The same things were measured in two ways. Each way mixes the same 10 hidden numbers, adds some noise and spreads widely along 5 directions of its own, which tell nothing about the thing.
Some things both ways: the first way, then the second way.
[  6  -4  -7  -3  -1  11  -9   5   2  25  10   3 -28  10   7  -4   0  -9
   2  14 -10   0]
[ -7  -9   3  -8   4   3   9 -17   5  -3   1   0   2   0  -2 -14  15   6
  -2 -16   4   0  18   9  -1   0   1]

[ -3   6   6 -14 -31 -14  -3  10   8 -21 -17  -7   7 -20  18  14  10   4
   7 -11  26   0]
[ -2   2   0 -10  13   4  -8  15  -1  10  11   4   1  -4   7   3 -12   8
  -5   0   8   0  -2 -11   3   9  12]

[  6   2  -3  -6   9   7  -5   5  17  17   0   0 -13  12 -10  -9  -9 -10
   5   5  -8 -12]
[  5   4  -8  -6  -3  10  -4 -16  11  22  15  -8   7  11  -2  13 -12   2
  -5  -1  -9 -23   6  -9   0  13   0]

[  1  -9 -14   0  17 -19   3  14  -7   5   5  -1   2  16   3   8  -5 -10
  10  -7  -8  -2]
[-24  -6   9  -8   5 -11   3  -4  19 -12 -11   1  14   5   7  -8  14   7
   0 -20  11   8  14  11   0  12   2]

[ -1   5  -2  10 -12   7 -26  -9  -7  -1   9  13 -22 -12   0 -14   8  -6
 -16  10   5   7]
[ -1  -4  14 -11  10 -18  10  22  17  -9  -3   8  -2   9   5 -16  18  -8
   4  -6   0  -3  11  18   5   8  -4]

[ -4  -5   3  11  17   5  -3 -18  -5 -16  -4  -1  -3  -2  -6   1 -12  -3
  -3  -2 -12  -6]
[  1  -4   6  -2  -1   0  -9   2  11  -3   2  10   7  13  -1  -2   6  -3
   2  -8  -4  -8   2   1  -5   4 -12]

[  4 -16  19  -7 -20  12  -9  -6   3  -8   2  -1 -17  -3  22 -10   5  -8
   5   6  13   9]
[  9 -12  -8   3   8  20 -23  -8 -27  16  26   4  -7 -11  -7  10 -19  11
 -17  13   6  10  -8 -22   4   0  16]

[ -1 -24  -5   6  15 -15  11  11  -8  13   9  -8  -1  14   5  -2 -14  -2
   7  -5  -2  10]
[ 16 -14  -9  12  -2  -7 -20  16  -2  -6   1  14   6   5 -18   2  11 -15
  19  -6  -7  10  11   2 -11  -1  10]

[ -8  20  -9   5   4   1  -8  -9 -16  24   0  16  14   1  13  -5  14   3
 -12  -1 -11   0]
[ 8  5 -3 -8 10  3  7  7  9 12  1 -5 -6 -7 -8 -7  0 13  1 -1  0 -7  4  4
  6 -3 -1]

[  1  16  -5   0  -2   6 -10  -3  -9   5   5   9  -4  -3  -1   6   8  -7
 -12   9  -6   2]
[ -3  -6   6  10  12  -3   0 -19  -8  14   5  -6 -18  -5   2 -20  -1  12
 -18 -13   2  -2  12  10   0  11   3]

[  8  -1  11  -1   1  24 -11 -14  -2  12   7   2 -27  -7   3   1 -11 -10
  -9  25  -3   5]
[  9  -4  -4   5   5   4 -12   2  -4   5   4   8  -9  10  -9 -14   0  -5
   1  -7 -10  -9   7  -5 -16  -1  -5]

[  3 -12  -2  -8   2   0  -2   9  17 -11  -8 -12 -14  20   1  -3 -10 -25
  16  -2  -8 -13]
[-18   0   9  -8   5   2  -3 -12  25   8   4 -11  21  15  -4   8 -15  -3
  15 -12   5 -14  16   3  -9  19 -20]

[ -6   0  -5  -7 -11 -12  13  18  13  13 -15  -9  11   3  16   4   5  15
  14  -8  13   3]
[ 26  -2 -20  -1  -6  17 -12  -3 -12  19  19   1  -4  -4  -6  18 -12  13
  -6   6 -10  -2  -8  -6   2  -4  25]

[ -5  11 -17   0 -12 -30  19  11 -19  24  20  -6   6  -8 -17  35  13  10
   1 -12 -11 -19]
[ -2 -17   9  -3   4 -15  -6  -7   6   0  10   1  -4   5   7  -4   9   0
 -10  -9  -1   2  17   3  -9   9  -2]

[ -8   8 -11   2 -19  -9   2  17  -1  28   3  -2  -9  -1  13   9   9  -2
   4  -3  12  -1]
[-16  -8   5   6  19   0   3  -8   9  -1  -6  -5  -1 -11 -11  -1   9  12
 -10  -6   9  23  24  -9   8  -4   3]

[  0  10  17   2  20  15  -6 -25   0 -17   5  12  15  -1 -19 -12  -3  -7
 -10 -14 -12 -13]
[ -1  -1  11  -3  11  -5  16   3   5  -5   0   6 -12   6   1 -28  24  -1
  -9 -14   1  -7  17  15   2   5   1]

[  7  -4   0 -10  17  -9   4   6   1  21  16   5  12  11 -15  -9  -4   1
  -1 -13 -15  -5]
[ 13 -16 -14   8   4  -6 -12  -6  -6   6   8   2  -8   3 -13  10   5  -5
  -8   3 -16   8  19 -10  -6   7  20]

[ -8  -1 -15   4   8 -10  -6   6   5  -1  -2  -1 -13  13   3   0   0 -13
  11  -5  -4 -12]
[-10   1   3  -9   1   9  -2  -5  11   4  10   3  17  14   5   9  -7  -2
   5  -8   3  -9   3   1   5  15  -1]

[-13   3  10  11  12   4  -8 -20   6  -4  -7   7   9  -4   0 -24  -5   6
  -8  -8   4   0]
[  4   6   5   2  18  12   6   8  11  16   9  -3  -4 -10  -8  -5   9   0
  -6  -6   1 -12  19  -9  11  -7  -9]

[-13  11   0   6  11 -11   2  -4   2  16   6   6  13   3  -4 -11  -1   0
  -4  -8  11  -2]
[ 11   2  -6   8   9   8   2   2  -8   8   6   3 -17  -1  -8  -6  10   5
 -17  -3  -8  -1  10  -4  10   3  23]

[-12 -13  -8  18  20 -15   7   3 -13   4  -3   2  10   8  21  -3  -6   3
   9  -9  12  11]
[ -2   4   2   2   4  15 -15   7   6   7   9   3   7  -2   5  13 -11  16
  -6  -6   5   2  -8 -10   5   2   7]

[-10   1  -4   5  -8   4   4   2  13  -5 -18 -10  -1   8  10  -1   1  -5
   9  -9  -2  -9]
[ 14  -1  -2  -1  -5  16  -8   1   6  17  12  -3   9   1 -15  12 -13   3
  14   0  -1 -12  -3   4   6   1  -9]

[  9   6  -4  -3  20  -5  22   5  -9   7   5  -4  19   1 -22  26  -9   4
   1   0 -13  -9]
[ -1 -11   2  12   5 -16 -15  -4   0   6  -5   4  -2  -7   0 -14  11   6
 -12 -17   3   4   9  -1  -4   8   2]

[  5  -6   2  -1  10 -16  -8  -4  -7  -6   0   2  18  -4 -10 -14 -12   6
 -16   2  -4  13]
[ 20  -1  -8 -12  -7 -21  -2   3   7  15   6  -5 -10  10   7  -3   5   9
 -14  -3 -15 -21  -8  14  -6  20  11]

[ 20 -10  22  -5  -1  35 -13  -6   4  -5  -5   8  -4  -4   6 -17  -6 -10
  -3   1   0   4]
[ -1  -4  -3  -4   7  -3 -10   7   4   7   0  -2   7 -18 -11   5   6  16
 -11   5  14  13  -3 -13  14  -2   5]

[  7 -11   8   2  12   9  -3   6  -3   0  -4   4  15  13   6 -16 -13 -18
  -3 -10  -1   8]
[-20  -3  13  11  24 -24   3  15  32  -6 -28 -12  10 -19 -28 -11  20   7
  11 -15  22  27  34  -1   9   1 -15]

Other things, the second way, with their names:
(491): [ 11 -11 -13   6  -3   2 -23 -17 -19  26  17   4  -1  -8  -7   3  -5   3
 -19  -1   0  -8  -2 -17   2  12  13]
(123): [-16  -1  15 -10  16  13  11   3  15 -13  -2   7  -1   6   7 -12   2   8
  11 -13   1   5  14   4  -9 -11 -11]
(68): [ 18  -5  -4   2  -4   2  -6 -10 -23  20  24  -8 -25  -8   3  -2 -10  34
 -32   6   9   0 -20  10  10  18  25]
(469): [  3 -11   6  -6  -4  -3   2 -12  -4  -2  11   7  -6  12  12 -15  13   3
 -13 -14  -3 -12   4  16  -3  12   7]
(559): [ 14  -1  -2   4   9   9  -6  30  -8   4   8   8  -1 -12 -18  -6   9  -1
   7   1  15   7   1   3  18  -3  12]
(434): [  6 -23   6  10   2  -4 -20  -8 -14   4  17   3 -13   3   5  11 -17   7
 -12   9  -2  17  -7   1   2  12   3]
(622): [ -1  -7  -2  -6  -5  -3 -10  -6   5   2   8  10  18  -3   7  -2  22   0
 -11 -18   6  -5   8  -6   5   1  10]
(378): [  5   3  -2 -10   3  -3   1  12   8  -1   0   3  -7   7  -1  -5   6   9
  -9   1  -8  -7  -4   0  -1   6   6]
(281): [ 13 -21  -7   2 -14  -6 -16 -30 -16  16  23   0  -4  -4   7  13   6  11
 -36   1  -1   0  -4   0  14  16  20]
(201): [  3 -16  -2  -1  -1  -5  -5  -9  -1  -3   7   6   3   8  -3  -8  15  -6
   2 -12  -1   0  17   7  -9   7  10]
(641): [ 17  -6  -3  -1   8 -18  -4   7   9  14   4  -5 -13  -2  -3  -7   8   1
  -7  -5 -15  -9  14   1 -12   3   1]
(482): [ -3  -5   7 -20  -6  -4  13 -15  -1   3  15   7  -5  12  28 -15  15   5
 -26 -11  -2 -22  -2  18   8  20  11]
(63): [-16  -4  15  11  21 -21  -2  33  25 -22 -31  13   9   2 -24 -30  27 -15
  27 -18  12  15  28   5  -8   0 -19]
(438): [  7 -12   0   0   4 -18  -7   1  10   9  10  -3  -1  -9   7  11  13   6
 -18  -3  -4   7  10  -3   9   7  11]
(41): [  7  -6   8 -16   5 -21  -6  27  13  -6   4  11  -4  17  17  -9   5  -8
   6  -5 -11  -9  -2   8 -17   9  -4]
(157): [ 11 -10  -2 -13  -8  -1  -4  -1   2   2  11   5  11  -5   1   5  16  10
  -5  -1   6   0  -1   8   8  -2   9]
(421): [ -7 -16   3  -5   0  -3   0  -7   5 -12  -5   2   9  -6 -17  -4  20   7
   2  -2  15  17  12   6   9  -3  -3]
(695): [ -8  -5  15  -1  16 -22   7   9  23  -9  -9   3 -10  10   4 -12  14  -6
  -8  -5 -13   0  18   0  -6   4 -18]
(599): [  5  -2  -3   6  18 -11 -14  16   2  17   1  -2  -8 -12  -7  -1 -12   4
  -1   2  -2   7   5 -11  -1   5   1]
(673): [ 10  -5  -5   0   6   4 -12  -7  -2  26  21  -6   5 -12   1   1  -5  -1
   1 -13   6 -12  16  -8  -8   1   5]
(680): [ 13  -1  -7  11  14 -14 -18  28   7  16  -2  -2   3 -17 -27   0  10  -4
   3   2  11   6   9 -15  13   2   2]
(6): [  2 -10  -1   7  11   3  -9 -13  -9  11  17  -3 -17  -5   6  -3  -4  11
 -23  -6   0   4  11 -11  -9   3  13]
(376): [  2   1   1  -5  -1   2   0   7  20  -9  -6   9   8  16  -4  -6  15  -6
   8 -11 -17 -13  10   1 -11  -5 -14]
(338): [ -1 -12  -6   4  -2   6 -27   0   1  -5   6   8  13  -4  -5  25  -3   9
  -7   4   2  22  -4 -21   4  -2  12]
(114): [ -2 -10  13   6   8  -9 -16   3   0  15   7   2   0   0   7  -5 -16  -5
   0  -7   3  -5  -2   6   2  15 -18]
(69): [  1  -5   7  -5  13   6  -7   4   9  13  10   0  -2  -3   9   6 -16   0
   2  -1 -10  -3   6  -6  -4  -5 -17]
(423): [ -9 -10   8  -9   3  -5  -8  11   8 -19  -2  11  10  10   3  -7   9   5
   7  -7  10  12   0   8  -6   4  -1]
(686): [ -2  -6   3  -2  22  -7  -8  13  -9  26  12   3   4 -15  -3 -12   2 -16
  -3  -3  17  -6  21 -12  12  16   8]
(364): [  6   5   5  -2   1   8   5 -14  -3  16  18  -2  -1  -5   9 -21  14  10
 -12 -27  12 -24  13  10  -8   4   6]
(586): [-13  -7  13   4  19   0 -16  11  20  -7   2   5  11  11 -18   4  -2 -19
  17  -2  -2   1  27 -26 -21  -6 -33]
(334): [  2 -11   5  21  23   2 -16  -1 -12  27   8  -4  -7 -23 -15  -5 -22  -1
   2  -1  13   9  11  -6   9   5 -10]
(16): [  4   2  12 -15   4   8  14   7   7   1  16   6  -8  13  16  -7   5   0
  -8  -7  -6 -18   2  14   4   6  -2]
(380): [  2  -1   6  -5   4  -1   1   6  12  -5   9   6  -4  16  15  -7  10  -1
  -3 -16 -11  -9  12   5 -15   3   5]
(757): [ 13  -3  -6   4   2 -10 -11  21  -1   1  -5   8  -5  13 -12 -15   0  -5
  10  -5  -5  -3  -5  15  -8  15   5]
(278): [  9  -7  -4   4  -5  -1   3 -11   4  -5   2  -4  -8  -4  -7   2  16  24
 -14  -5   0  13   4   9   4  -1  20]
(109): [  4   6  -9 -11  10   3   4   1   5  16   4   1  -4 -12   1 -13  17  11
 -20 -12  -1 -13  13 -12   3  -4  12]
(486): [-11 -13  -6 -20   9 -15   2   7   6 -12  -8  10   6   0  -2  -3  18  -4
  -7   7  -3  15  12  -9  10   4  10]
(634): [ -4   3   5 -17   9  -3  -1  13   8   6  -2   6   5  -3   6 -13   4   8
  -7  -5   5  -7  -2  -2   4   1  -6]
(73): [  1  -8   8 -13   0 -16   3  13  16 -17  -7   8   1   6  21  -3  15  14
  -4  -7  -7  12  -5  20   1   2   7]
(585): [-6 -8  4 -8 19  3  7  2 -3  5 11  5 -7 -7 11 -9  6 -1 -8 -7  1  2 16 -2
  8  1  9]
(384): [ 15 -15  -2  10  10  11  -9 -10 -21  31  31  -5 -13 -21  -2  12 -11   3
 -17   5   7   5  11  -5  22   7  19]
(706): [  5 -13  -3   3  14 -15 -20  10   0  15   3  -2   1 -12  -7   8  -8   2
  -1   4   2  14   8 -15  -3   5   0]
(535): [ 11 -11   6   3  10 -19 -11  21  17   2  -8  -3  -1  -4 -22  -2   3  -2
  12   4  -3   7   6  -1  -6  -5 -25]
(681): [ 10  -3   2 -13  12  -5  10  35  -3 -12   3  21  -8  11   0 -24  23 -17
  11  -2  -3  -2  13  13   0   2  16]
(577): [ -7 -14   2  -1  10  -2 -11  -7   2   2  -1  11   4   2   1  -5   4 -10
  -4  -6  -9   2  18 -12  -4   0  -8]
(43): [  6  -8   3  -3  -1   5   4 -20  -2  13   9  -5  -9  -3   4  -9  -7  18
  -6  -9   0  -9  -2  20   0   4  -8]
(679): [ 11  -2   4  -3  -2  13  -3  -8  -5   4  23   4 -12  18  13   2 -12   9
  -5  -3  -9 -15  -6  11  -9   8   4]
(285): [  1 -19  -2   0  -2 -18 -13  -4  -4   7   1   0   8  -5  -7  -3   7  -1
  -2  -4  11   8   5   8   7  19   7]
(524): [ 20  -9   0  20   4  13  -4 -21 -13  28  18 -10 -26 -12  -3   2 -21  17
 -11  -4  -8  -5   1  13   2   3   1]
(633): [  0 -13  -3   8  22  -8  -4  -2 -14  21   3   2 -13 -27  -3 -14  11   1
 -21  -4   4  12  22 -13  15   2  18]
(735): [ 20  -6  -7  17  -3   9 -16 -12  -7  25  21  -8 -12  -2  -8  17 -21  13
 -11   3 -10 -10  -8   0   3   8   2]
(129): [  2  -1  10  -5   3  -2  15 -12  11   3  12 -15 -20  14   8   4  -8  20
 -16   3 -10  -6  -1  21   3  20   1]
(183): [ 17  -9  -6  -2   6   2   3   7 -18   9  14  10 -12  -7  -3 -16  15  -4
  -6  -2   3  -3   7  10  13   3  25]
(19): [  3 -14   3   3  10 -16 -20  14   3   6  -2   4   1  -7  -2   1  -6   0
   3  -1   1  16   2  -6  -6   3  -4]
(271): [  4  -4  -5  -7   9  -6  -3   0   2   9   4   5  -5   0   9  -3   8  -1
 -12  -6 -14  -7  11  -7  -4   2   9]
(699): [  3 -14   3 -16   0 -34   1  14  28 -20 -16   5   2  21  -8 -11  21  -9
  16  -2 -19   0  15  11 -23   3 -19]
(457): [-12  -9   5  -7  10 -14   8 -23  11  13   5 -16 -11   3  19   3 -13  19
 -16  -9  -6   0  13  14  -7  20   3]
(625): [ -4  -4  11   2  16  -9   7  17  10 -10  -1   8  -7   3  -2 -19  26  -7
   0 -12   2   3  23   5  -3   0   2]
(193): [  2  -4 -15   5   6   9  -9 -11   0   6  -4   0  -3  -9 -18   5   2  12
 -11   1 -10  12   9 -19   2  -9  12]
(289): [ -5  -6   2  -9  14 -17 -10  15  16   4  -6   5  15  -4  -5 -10  18 -10
   6 -10   4  -1  20 -16 -10  -1  -8]
(483): [ -4  -8  12   4  11   0 -10   1  11   2   9   0   0   4   2   0  -3   0
   2 -10   4   0  14  -5 -12   1 -12]
(703): [-10 -10   5   5   6  -1  -3   0   0   1  -4  12  16  -7  -7 -15  23 -11
   1 -18  16   4  19   5  22   9   6]
(382): [  7  -3   2   5   7 -10   0  11   3   0   1  10 -12   9   1 -12  12  -9
 -10  -7 -12  -4   8   6   2  12   8]
(553): [ -1  -5   5  -7   3   3   2  12  12 -20   4  13   5  17   1  -5  17  -7
  10 -12  -4   0  15   7 -11  -1   6]
(335): [ -2 -11  11 -13  -5 -18   1 -28  19   8  12 -13  -7  13  27   4 -13  21
 -12 -14 -14 -14   0  19 -24  15 -14]
(512): [ 14  -3  -6  -4  -5   2  -6  -1  13   2   6   3   8   5 -21   3  15  -2
   5  -4  -6 -10  11  -3  -5  -7  -7]

Some of these things the first way, each followed by its name:
[-14  -8   3   4   5 -12  13  -5  22 -12 -17 -23  -5   1  -6   2 -20   6
  10   8  10  -4] => (376)
[  5  15  -1  -4 -11  20   4   2   5   3  -1   5  -8  14   5   7  19 -16
   6  16  -4  -8] => (334)
[ 16 -10  17  -1  11  30  -4   2   0   5  -1   9  11  -2   0 -16  -9  -3
  -5 -22  -5   6] => (278)
[ -9  22 -14 -11 -23 -30  -1  13   1   7  -6  -2  11 -18   1  16  15  16
  -7  -3  11   1] => (633)
[  1 -10 -14  -1 -13 -21   2  20   2  21  -1 -19 -26 -19  -1  24 -18  12
   4   7   9   2] => (622)
[  4  13  -8   0  -8  21   5   2   3  12  -4   2 -13  10   2  11  15  -6
   3  17 -14  -8] => (43)
[ 1 12 -3 -8  4  0 -6  5  0 20 -9  2  7 -8  9  5 -7  5 -7 -6 -4  1] => (193)
[ 20  -2   4  -4  13  37 -27   1  17  -9  -1  10 -35   4 -10 -13 -13 -26
   0   8 -10  -5] => (703)
[  8 -13   0   0   3   3   5  13  -5   1  -5  -4   1 -10   9  13  -7   7
   9 -19   2   1] => (338)
[-11   8   2   9   9 -15  10 -16   1  -7   7  -2  12   0 -25  -2   0   7
  -5   5   1  -9] => (695)
[  6  -5  11 -13 -16  -8   9  -5   9 -10  -2 -18   1  -7 -17   9  -6   3
  -3   5  -9 -10] => (699)
[  8   9  -5 -11 -14 -10   0   9 -14   5  -1   3  14 -15   3  18  11  11
  -8  -6  -5   1] => (706)
[ 11   1   3  -9 -22   4   5   9   0 -12  -8  -7  -2 -13   4  21   9   6
   3   6   7   2] => (19)
[ 15  -5  16   4  24  35  -8 -15  -6  -4   8   9 -10   9  -7  -6 -18 -28
  -6   9 -11  -3] => (63)
[  0  10   2  -5 -14  -5  -4   2  -3  -7 -10   2  12 -11  11   3   8   5
  -7   4  14   9] => (599)
[ -2  -5  -7   9  10  -7  -5   2 -14  23  16   9 -10  -7   2   0  -4  10
  -6   2   5  12] => (380)
[-18   1 -11   3   1 -40  10   2   1  32   0 -11   6   0   8  -2 -10  18
  -1  15  17   9] => (109)
[ 12  -5  -1 -19 -24  -3   1  22   9  21  -3 -12 -15 -10  11  13  -1   6
   5   6   6   6] => (673)
[ -6   8   1   1 -10  -5  -4 -10  -1 -11 -11  -2  -2 -11   9   8   3   4
  -3  10   6  -1] => (634)
[  0   8   0  -6  -9   1  20  13  10  21  11  -8  -7  -1 -10  24   5  -3
  19 -14   5 -25] => (553)
[ -8  -4   1   9 -15 -19  -3   3 -14  11   1  -6   8 -11   7  -3  -9  -5
 -12  -5  13   7] => (680)
[ 10   4   3  -9   0   0  10   5   5  24   9  -1   6   1 -16  -3   0  10
  -4  13   0   1] => (641)
[ -2   5  -1   1  -6  -2  -9  -3  -3  14  13   9  -7   2   1 -10  12  -3
  -5   2   1   1] => (183)
[ 10   9  14   0 -13  20  -4  -5 -19   6  13  16  11  -8   1   3  15 -13
 -11 -12  -1  -4] => (68)
[ -7   0  -4  -2 -12 -10  -4   5   2  -4   2   8  10   5   6 -16  22   7
   1 -20   1   4] => (384)
[ 12   2  -5  -1   7   0   2   3  -8   6  12   4   5  -7 -29  10   0   5
  -6 -17 -24 -15] => (281)
[  0   5  -5  -9  16 -16  16   4  14  12   2  -2  10  11 -15   0   0  14
  10  11   3  -4] => (271)
[  7 -10  17   6   1  22   0 -18  -6  -8   0   2   4   3  -2 -15  -2  -6
 -10   6 -12   4] => (535)
[ 12 -12  22  -1  14  30 -18 -20   4  -9  -8   2  -3 -13  -7 -20 -25  -4
 -15 -16 -20  -2] => (512)
[-20  12 -19   4  -3 -43  20  -1   2  -2   9 -11   8   5 -24  20  12   8
   9  -4  -3 -25] => (482)
[ -2   1   5   0 -14   2 -17  -6   2  12  18  11 -26  -1   7 -17  12  -9
  -3  14  16   4] => (681)
[  3  21  -7   4 -22  27 -14   5  -5  15  -6  11 -14 -13  13   5  18   1
 -14   8   0  10] => (524)
[ -1 -18   7  -2   8 -12   1  -2  -2   1   0 -10   2  -1   6  -4 -19   0
  -2  -4   2  10] => (364)
